The same things were measured in two ways. Each way mixes the same 10 hidden numbers, adds some noise and spreads widely along 6 directions of its own, which tell nothing about the thing.
Some things both ways: the first way, then the second way.
[ -4  14  -1 -19  -2 -14  14  -7 -10   9  -4  -2   1  11 -21  23  11  -5
  -7   3   7   0  -7  -5 -14 -20  -3]
[ -3 -15   6   1  -3 -10 -38  -7 -18  23  11 -21  33  -4   5  11  23  -7
  -3   5]

[ -6   1   5 -11 -13  -7   6  -6  -6  -1  17 -12 -15  14 -25   8  19 -17
   5  -2  12   7   3  -2   4  -5  19]
[ -7  -7  13  -8  -5   1  30 -16   5  -3  -5  -9  15 -12   4  37 -31 -17
  13 -22]

[-16   5   6  -8   4  -7  -2   9  -9  20  20 -11   2   3 -51  31  12 -11
  -6  -6  16  -1  16  -8  -1 -15  -5]
[-24  -8  12  47  -3  12  28  10  -9 -11   9  10  21 -34   8  38 -18 -19
  26 -60]

[ -1  13   5  -5   6  -1  11 -15  -3   2   9 -11  -9   9  -4  23   5 -10
  20 -20  16  -4 -11  -8  -2 -33   2]
[-16   2   5  16  13  -4 -10  -9 -28   7  18  11  -4 -37 -25  11  12  -8
  -1 -20]

[ -3  19   7   0   5  -1  10 -10 -10  15 -12  10   1   5   5   7  21  14
 -16  -1  -5 -13  -5 -10 -21 -51 -23]
[ 16  58 -59 -52 -18  14  21 -17   7   9 -48 -14 -30   9  21  43   1 -22
  11   2]

[ -4 -15 -10   2  -5 -26 -10  18 -19  -4  12   7  -2 -10   6 -12  -7  -7
   5 -11  -4  10  11  -8   9   7  -7]
[ 15   8  -3  43  -1 -10 -17   5  42  16   4   1   4  22   7  33  18 -16
  21 -48]

[-24   1  -2 -16  13  -7  22  -7  13   2 -13  21 -25  26   1  22  22 -22
 -15   5 -35  20   7 -10 -39 -24  32]
[-12 -31  66  15   7 -31 -13 -17  28   0   0   8  30 -11  29  -5  13  -2
 -14 -22]

[  8  -3   9 -10  -2  -2  -4   7 -24   2   1 -20   8  -5  20  -2 -24  10
  28 -19   3   2   0  -5  14  -4 -32]
[ 29  12 -55  -6   1   0 -19  -6 -28  26  11 -27  -4  30 -23  16  -9 -22
  11   1]

[  2   8 -11   8   8  -8   3  -6  -5  -5  22  17  -8  -2   2 -15   5  -3
   9   1  14  -5  -8  -8   1  14  23]
[  1   6 -10   9  16  -6  51 -15 -12   6  16  -8  -4  -4 -24  23 -15 -17
  35 -12]

[ 28 -10 -24  -3 -14 -17  -7  -1 -19 -12   1  -5  26 -16   5  -7 -27  -2
  19   6  23  -5  -6   6  17  14 -17]
[-29 -12  -5  11   7 -10  20   2 -36   9  20 -23   6 -12 -18   4 -35 -46
  33  -2]

[-18 -40  19  -7  22 -30 -10  10 -18 -31  13  38 -12  27  45  -8 -22  -8
  13 -19 -30  20   7 -21  10  31  46]
[ -7 -19   9  56  11 -11   2  -3   4   5  22  -2  22  15   3   3  -6 -13
  25 -17]

[  3 -14  22   3   8   7 -14  -1   3   1 -20  -4   5  13   4  -1 -16   8
  -8   0  -1  -1  13  -1   5   6  -8]
[-25  25  -1  19 -20  27  16  -5   6 -14 -24  11   4  11  32  11 -18 -19
  28  -1]

[ -6  -2   3   9   1  -9  -7  -1  10 -23 -10  28   8  -4   1   0  17   6
 -33  15 -13  -5   0  11  -2  26  11]
[ -4 -13  12 -17   8  -1   2 -18  -1  19  -5  -8  34   0   0  40  13  -7
  18  16]

[  0   3 -12   0   0  13  19 -15 -11   5  -7  -5  -1 -18  -2  31  29   2
 -24   4 -15 -27  -7   5 -19 -68 -20]
[  3 -21  26  -3  -1 -29  10 -23   2 -11  18 -19  21   4   8   9  -3  -6
  19 -16]

[ -4   0  11  14  -1  15 -10   4   2  -9  -4  -7  -6 -10  13 -11   5   9
  -4  -6 -11  -4  15   8   7   7 -17]
[-12  47  -4  -1  -7  14  26   5  21  -4 -29  24 -36  14  18  37 -14 -14
  29 -34]

[  1   0  -6  -2  19 -19  25 -30  -8  -4 -13  14  11  -6  19  24   8  -8
  -4  -3  -9 -11 -31 -12 -12 -38  -2]
[ 13  -8   2 -10   0  -9  -9 -45  21   0 -10  11   2  -9  18  28  22   1
  -4  -8]

[ -9  -6  -9   1 -14  -7  -5  20  15   3   1  -6  -8   4 -14 -16  -7  -3
  -9   5  -6  17  14   2  -2  16  -3]
[-12  29 -11  -6   0 -18   5  -8  16  10 -25 -20 -12  29  29  -6   5 -33
  28  17]

[ -4 -19   8  20  -5   0 -13   7  10   8  -2 -27   5 -18 -10  -8  -7   1
 -11 -10   2   0   1   0  21  -4 -29]
[ 14 -16   0  50   9  -8  14 -30  37 -14   1   9  31 -15   6  53  17   3
  15 -51]

[ -2  11  -9  -8   0  -4  10  -2  -1  -3  -3   5  -5   5   9   4   0  -5
   9  -2  -7   7   1  -1 -15  -9   0]
[ 10  31 -29   6  11 -18  10  -3   7  27   3 -24 -26  16  15  18   3 -16
  28 -19]

[ 15  -3 -18  -9   4 -14  20 -22  -9  -2 -11  10  18 -10  18  10   0   3
  -4  11  -1 -11 -37  -4  -6 -24  -3]
[-13 -21  33  23  -2 -21  12 -37  11 -10  23  -7  13   3  36 -14  -4   0
  22   1]

[ -8   0   2  12   1  -9 -12   9   7  -3  27  20  15  -9 -13   1  11  10
  -3  -3  10  -2  -7  -6   9  -1   6]
[ 20  -4   1  -1  -1   1   7 -33  -2   5  17 -13  24  -8 -13  16  13   2
   7   3]

[ 21  -2 -29  -8  -8 -17  13 -15 -13   5  18  -5  -2  -3 -14  -5  -5 -19
  19   8  31  -3 -18  -7   4  -8  18]
[ -2 -12  31  -2 -12 -18   2 -35  13  -9  15 -10  13  20  -1 -20  -8 -21
  22  22]

[  3   8 -19  16   1  -9   2   1  -1  12 -24   7  17 -38  -4 -12  16   9
 -36  21 -12 -10  -1   5  -9   1 -40]
[  6 -22 -18   3  22 -23   3  -9 -34   5  10 -41  31 -11 -23  20 -17 -22
   5 -17]

[-11  12 -17  13  10   0  10  -1  -1  12  -1  10  -9 -24 -17  12  32  -5
 -31   5  -9 -15   6  -1 -20 -30 -12]
[  9  -2  -5  -7  14 -18  13 -12  -9  -1   1 -15   8   4 -26  22  -4 -24
  17 -15]

[ 20   0 -30   7  -3 -30   2   4   5  -4 -15  24  33 -31  23 -42 -16  19
 -15  30  -1   4 -40   0   6  53 -12]
[ 26   8 -49 -22   4 -17 -51 -35 -11  34   4 -41  -3  39   4   3  26  -9
  10  45]

[ 19 -13 -25   1  12  -9  16 -12 -19  -2 -18  12  -9  -7  29 -26 -12  -3
 -12  19  -8 -12  -8  -5 -10   7   8]
[  8 -34  35  35  -6 -24 -24  -6  45   4  16  20  36  25  17  41  42  -7
  21 -39]

Other things, the second way, with their names:
q949: [-11 -24  26  15   2 -18  -4 -10   0  22  26 -14  29  -4 -12  12   7 -17
  18   3]
q27: [ -5 -14  36   3  -4  -2 -16 -13   3   6   9  12  18  20 -13  -7  -5 -12
   2  15]
q69: [-20   4   9 -16 -20  -8 -18  -6 -26   6  19 -19  -7  -3   8  -2 -11 -17
  18   1]
q655: [ 10 -19  -3 -19   2 -18  43 -32   9 -14 -14 -18  24  26   7  13 -25 -35
  24  12]
q162: [-24   2  38  23 -19   8 -13  -7 -11  -1  29  -9  16  26  15 -32 -10  -1
  31  20]
q927: [-25   4  13  20  10  -5  33 -20 -11   1   6  -6   7 -16   7 -16  -8 -15
  22  16]
q628: [-13   5 -31   9   7  -4   2   6 -16  23  -7  -6  -5  -9  -2  32  -7 -39
  17 -17]
q764: [-14  24  25   4 -27  13 -34 -13 -10 -31  -3  17 -14   6 -13 -36 -14 -14
  -3   1]
q814: [  7   7 -19   7 -17   9   9 -20  -8   7  12 -19  14  -9   2  20  -5  -7
  13  -7]
q472: [ 20  14 -31   7  14  -3  24 -17 -12  17  13 -17  -5   7 -13  15   1 -11
  23  -5]
q600: [-21  18  11  24  12 -17   4   8 -16  12  25 -19 -24 -10  19  -6 -14  -6
  27 -33]
q356: [-32  -5  44  -6 -26   1 -84  24   0  18 -15  30  27   6   4  14  53 -22
 -14  -1]
q175: [ -7  10 -12  -5  -7   8  37 -14  -9   1  -5 -14  -2  13  -5   3 -42 -40
  28  14]
q35: [ 14 -10 -17  -2   2   0 -14 -34   0  24   3 -10  23   7  -4  21  20  -6
   2  28]
q339: [-11  14 -23 -30 -12   3  -2  -8 -21  17 -13  -5 -13  25  15   6  -4 -33
  22  30]
q60: [  6 -17  18  11  15 -13   7  -6 -15   8  20 -14  37 -19 -29  19   9  -7
   6 -20]
q819: [-33   1  20  14 -12   0  -2  -1  -4   9   8   2  11   7  12   2   7 -23
  33  12]
q913: [  3 -18  33  14  -1   5  26 -25   3  -9  15  16  17  -6 -20   1 -18 -16
   9  -5]
q327: [ 29  21 -15 -29 -12  -1  16 -37  12   6  -3 -19  -6  23  14  10  -3   5
   9  14]
q896: [ 25 -12   9 -27  13 -23   3 -40  12  17   4 -22  13  21  -8   1   2  -9
   3  28]
q585: [ 12  18 -22   0   9   4 -20  -5 -12  23   1  -3   1  -5 -13  34  31   0
   7 -14]
q116: [  7  10  -8   1 -16  14  -7 -32  36 -10 -35  20   6  21  34  38   1  -7
   7  -5]
q171: [ 45 -44  38 -14   2 -15  15 -65  52   1  -6  -4  71  44  11  15  25   9
   2  44]
q183: [ 20 -19  -1 -23   6  -5  17 -38  16   8 -11  -3  34  31 -23  31   1 -21
  16  32]
q98: [ 43  12 -35 -18 -16 -13 -42 -42  15   7  -3 -40  22  18   3  15  40   0
  -1  13]
q5: [-10 -19  44  31   8  -5  48 -48  22 -24   6   0  35  -5  27  -1 -19  12
  21   6]
q692: [-12  17  52 -19 -36  30  17 -22  45 -27 -42  46  16  28  52  19   4   2
  11   8]
q934: [ -8  11  -3 -32 -17  14 -39 -14 -29  -2 -28  -8  20  25  -3 -23   4 -24
  -8  56]
q870: [  6   6 -22  -1  -6  15 -11  -6 -14   6  -9 -12  27  23 -12  22   8 -18
  19  15]
q875: [  9   7 -22  -5  11  -4  -5   9 -28  24  12 -33   5  -6  -3  42  -8  -5
  15 -37]
q624: [ 21 -22 -43  20  29 -27 -12 -17 -21  23  33 -30  19 -20 -37  60  29  -9
  22 -36]
q739: [-22  22  14   3  -8  -3 -23   2  -1  15  -5   0 -14  -3   9   1   0 -15
   4  -6]
q712: [  5 -15   8 -21 -16  16  20 -20 -17  10   7 -11  37  -2 -19  18 -16 -20
   8  21]
q910: [  3  12 -15   3 -12  -8  -3 -19  15   9   2 -19  -7   3  21  24  -1 -14
  18 -18]
q515: [-23 -18  37 -17  -9   4  -5 -10   2   2  -7  21  19  15  19  30  10 -10
  23  11]
q276: [ -2  29 -46   9 -30   3   0 -31   1 -13  -4 -23 -21  31  34  -6 -23 -20
  33  15]
q119: [ -8  22  10 -13 -16   7  16   2   8   8  -1   8 -23  38  13   8 -21 -24
  36  -1]
q179: [-31  10   8  10 -19   5   0   2 -19 -13   2 -12   5 -11   4   5 -28 -25
  21 -14]
q699: [-20 -12  -9  38  21 -11  -3  -6 -20  15  17 -14  13 -23   3  19   1 -11
  16 -19]
q412: [ -9 -40  14  57  31 -15  10  -6 -27  10  45 -20  47  15  -8   0   2  -2
  41   0]
q348: [-23 -11  21  31  22  -7  -5  -6 -11  11   4  10  19   0   5  -3  13  -9
  10   5]
q282: [ 15  23 -60   3   4  -7  13 -13 -22  19  23 -47  -5  36 -20  13  -7 -26
  52  20]
q681: [ -7  19  -5  16 -18   8   5 -12   7   3  13   9 -17  21   9   6  -1 -18
  36  -3]
q553: [-28  47 -20  35   9 -11 -22  32 -20   9   8 -17 -45  10  11  -9 -15 -21
  32 -44]
q420: [-11  -9  17  13  -3  -7 -28  -4  13   9  -5   4  29 -17   6  39  34 -10
   7 -26]
q275: [-28  12   3  -4  -6   6 -14  12 -29  -6 -21   0   3  20  20  -7 -15 -26
  14   4]
q804: [ -2   4  15  -6  -4  14 -33   1  -7  18  -6  13  15   6 -21  14  20 -17
   0   6]
q824: [ -8 -17  28 -12  -4 -15  11 -26   6   6   8 -11  18   0  15  11  -4  -7
  13   8]
q312: [-23  10  13 -47 -12  -2   8 -22 -21 -18 -25  17 -23   7 -15  -7 -32 -35
   0  27]
q644: [ -2 -14   8 -16  -2   3  14 -12   0  16   0  15   9   0 -37  36 -13 -42
  14   0]
q70: [ -9  16  26 -10 -16  15  44   6  20  11 -13  19   1  30  24  17 -16 -25
  32   1]
q552: [-27 -23  29   2  10 -20  48 -23  -9  -3   5 -14  20  -4  29 -15 -29 -26
  24  21]
q778: [-12  21  -7  10   4  -7  10 -17   7  -7  -4   4 -13   0  17  21  15  -7
  32 -14]
q388: [-14 -10  -6  17  -7 -10 -10   7 -33  -8  12 -41  32  12  14   0 -20 -21
  25 -12]
q85: [-22  -1   2 -23   5  -1   3 -13 -58   8   6 -27  10 -17 -19 -24 -31 -25
  -3  37]
q135: [ -1 -23  37   5  10   1  48 -59  43 -18 -20  30  32   7  32  31   9  12
  19  18]
q757: [-14  -6  11   2   7  -2  75 -24   5 -15 -11   0   4  14  -8   5 -62 -41
  31   9]
q96: [ 23 -12  -4  33  14  -4  46 -25  25  11  15   8  13  -2 -16  39 -12 -14
  20 -32]
q792: [-20  -9  61  -5  -3  -6  13 -11  -4  -6   3   9   7  -2  16 -24 -24  -8
  -1   2]
q34: [-10   5   6  11   1  -8 -30   7   0  26   7  -2  15  -1 -10  23  35 -14
  14 -10]
q900: [ -9  -1  16  17 -11  -1 -24  12   3   6   5  -8  34  16   0  20  20 -14
  21 -14]
q417: [-39   7  26  -3  -4  -2   8   8 -33   1  15  14 -20   8 -16 -17 -26 -29
  29   8]
q163: [ -1  17 -21 -20  -7   2  19 -20  -2   9  -6   3 -30  31   8  13 -27 -30
  29  13]
q882: [ 23   0  -5 -52  11  -1   9 -28  -8  22 -22 -14  15  33 -13   6  -7 -14
  -6  47]
q890: [ -4  15  15 -31 -13   3   2 -19  -5  -2 -21 -12  17  -2  19   5   9  -5
   2  15]
q652: [  4  27 -13  -8  -2  10  -7   7 -24  30   6 -18   6  -7 -19  16   9 -12
   5  -1]
q232: [  4   5  27   3 -33  16 -24 -22  19  -2   6   7  11  16  23   5   0   1
   8  -3]

Some of these things the first way, each followed by its name:
[  0   5  -8 -15  -8  17  10  -2  24   5 -11   5 -14  18 -14   5  13  -2
 -15  24  -6   9  -3   7 -24   0  32] -> q824
[-16  14  -3  -3  13 -23  13   3 -23  15   5  -1   7 -16 -24   8  16  -1
 -23   4  -3  -7   0  -8  -5   6 -24] -> q275
[ -4  14   0 -19 -10  -6  23 -21  -9  -1  14 -43 -21  18 -20  29   0 -34
  41 -25  22   7  -2  -4   5 -30  -1] -> q896
[-12  10 -19 -19  -5 -32   4  23  -8  12  44   7   9   1 -40 -16  -9  -1
   9  12  22  19 -14 -14   9  55  21] -> q339
[ -6 -29  20   6  13  28 -16   8   8 -11 -37  11  13   0  19  19  -6  19
 -35   9 -46  -8  35  15 -11 -18 -22] -> q388
[ -8  14  -3 -15   9  17  13  -8  28   7   3   0 -22  36 -23  -3  -4 -24
  24  15   2  30  18  -2 -20  34  44] -> q792
[ 17  22 -27 -10 -29  -1   6  10 -19  15  30 -37   2 -30 -30  -9   1   6
  19   2  42 -11 -21   7  18   6 -23] -> q417
[  4  -5 -10 -13  -1 -23  -5   8 -17   5  12  16   7   3 -10   2  -3  -6
   8   1  13   9  -1 -11  -2   4  14] -> q175
[ -5   3  -7   7   2  -7   1   3  -3 -11   0   6  -2 -10  13 -14   3  -3
   1   0 -13   5   8   2   1  17  -7] -> q553
[ -5  -3   6   2 -16  10 -16  18   7  -8   3 -10  -7   4  -8   4  -2   8
  -3  -9  -1   1  19  10   6  -3 -10] -> q34
[  1 -12 -12 -11  -5 -14  -7  19  -5  -9  21   4  15 -12   3  -9 -20   6
  17   2   0  15 -12  -1  15  39   7] -> q163
[  6  -2 -14 -15  -4 -38   6  -1 -33  -5  13  34   3   0   3   5  18   3
 -18   6  10 -15 -26 -13  -6 -17  23] -> q819
[ -7   3  -4 -12  -7   3  -9  21   3  23  11 -15  -8  -2 -24  15  -5  -4
  15 -14  11  17   5  -6  -2 -10  -6] -> q96
[  9 -12 -15  -1 -20 -16 -22  31  -8   2  45  -9  25 -22 -19 -24 -25  16
  23  -1  31   7 -14  -1  36  38  -6] -> q681
[  3  11 -14   2  -1  -3   6  -5  11 -14   8  11   8  -3   1 -10   1  -5
  13  11   0  10  -2   6   0  29  10] -> q600
[ 18  -8   3   6 -32  12 -34  31  11  11   9 -16  34 -18  -8 -31 -24  37
   6   8  21   8  -3   7  27  17 -36] -> q814
[-14 -10  11  18   3  33  -9  10  37  -3 -11  -7  -1  -7  -5   7   4  15
 -27   2 -23  -6  11  15  -2  -6  -9] -> q778
[ 30 -11  -5  -3  -4 -21   1 -14 -56 -33  14   0  19 -12  56 -15 -25   8
  41 -18  12 -18 -13  -1  30  -2 -21] -> q119
[-20 -10  22   1  17 -21  -7   6 -27  -5   8  22  -1   2   1  19  16   5
 -26 -16 -12 -14   8 -13   0 -19   1] -> q870
[ -4 -19   6   2   3 -39  -1  -6 -37 -24  26   5 -11   1  22 -12  -1 -11
  10 -23   5  -7 -10 -14  26   8  15] -> q183
[-12  -9   4   3 -20 -18 -17  23   5  -5  15 -18  19 -17 -18  -5  -8   8
  -1 -10   6  13  -8   4  28  27 -25] -> q699
[-16  -2 -15 -18   2 -19   8  14  14   6  15  23  -1  15 -25   0   2  -9
 -10  19  -6  24  -5  -9 -16  29  37] -> q552
[  4  -2   3 -12  -5  15  -7   8   4   3  -7  12   6   3 -12  22  12  12
 -17  10  -1  -6   1   8 -11 -11  10] -> q162
[ 14  14  -2   2  11   8   0 -11  -8   3 -38   4  12 -14   6  32   6   4
 -13  -3  -1 -19   7   9 -18 -36 -36] -> q804
[ -5  28 -19   5  -7 -33   4  10 -12  10  12  10  14 -31 -15 -24  17   8
 -11  11  10   5 -18  -5   3  36 -23] -> q882
[-1  7  5 -6 -7  1 -7  4 10  0  1  2 11  6 -8  4  1  5  4  1  5 10 -1  2
 -1  4 -2] -> q85
[ 16  34 -23   1   8  -4  17 -14  -1  26  -2  -9   0  -9 -19 -15  -4  -5
  15  12  35  -2 -15  -8 -10   9 -12] -> q472
[ 34 -21 -14  18  13 -18 -13 -13 -15 -22  -1  34  26 -12  53 -43 -36   6
  31   6  13   0 -11  -8  19  34   8] -> q913
[  9  -5  -8 -15  -8  -9   9  -9 -17 -16  13  23   9   4  12  12  13   6
   0   9  -1 -11 -19  -1  -4 -22  20] -> q69
[ -5  -6   8   4  14 -32  15 -27 -12  -8  -2  24  -2   3  11  10  26 -11
 -18  -4  -3  -9 -29 -17  -3 -23  22] -> q5
[  7  -2  -2  12  -9  15 -14  12   4   7 -14  -9  -4  -8 -13 -18  -1  11
 -23  14   3  -8  24  12   1  12 -19] -> q900
[ 26   0 -13  -4  -8   2  -4   3   3   6 -28 -21  12  -1  10 -24 -42   4
  18  10  12  11   3   6   5  27 -28] -> q628
[ 19  -8   1   2 -14  -2 -16   9   9  -2 -22  -3  26 -13  21 -14 -24  25
  -2   4   3   3 -20   5  11  11 -29] -> q35
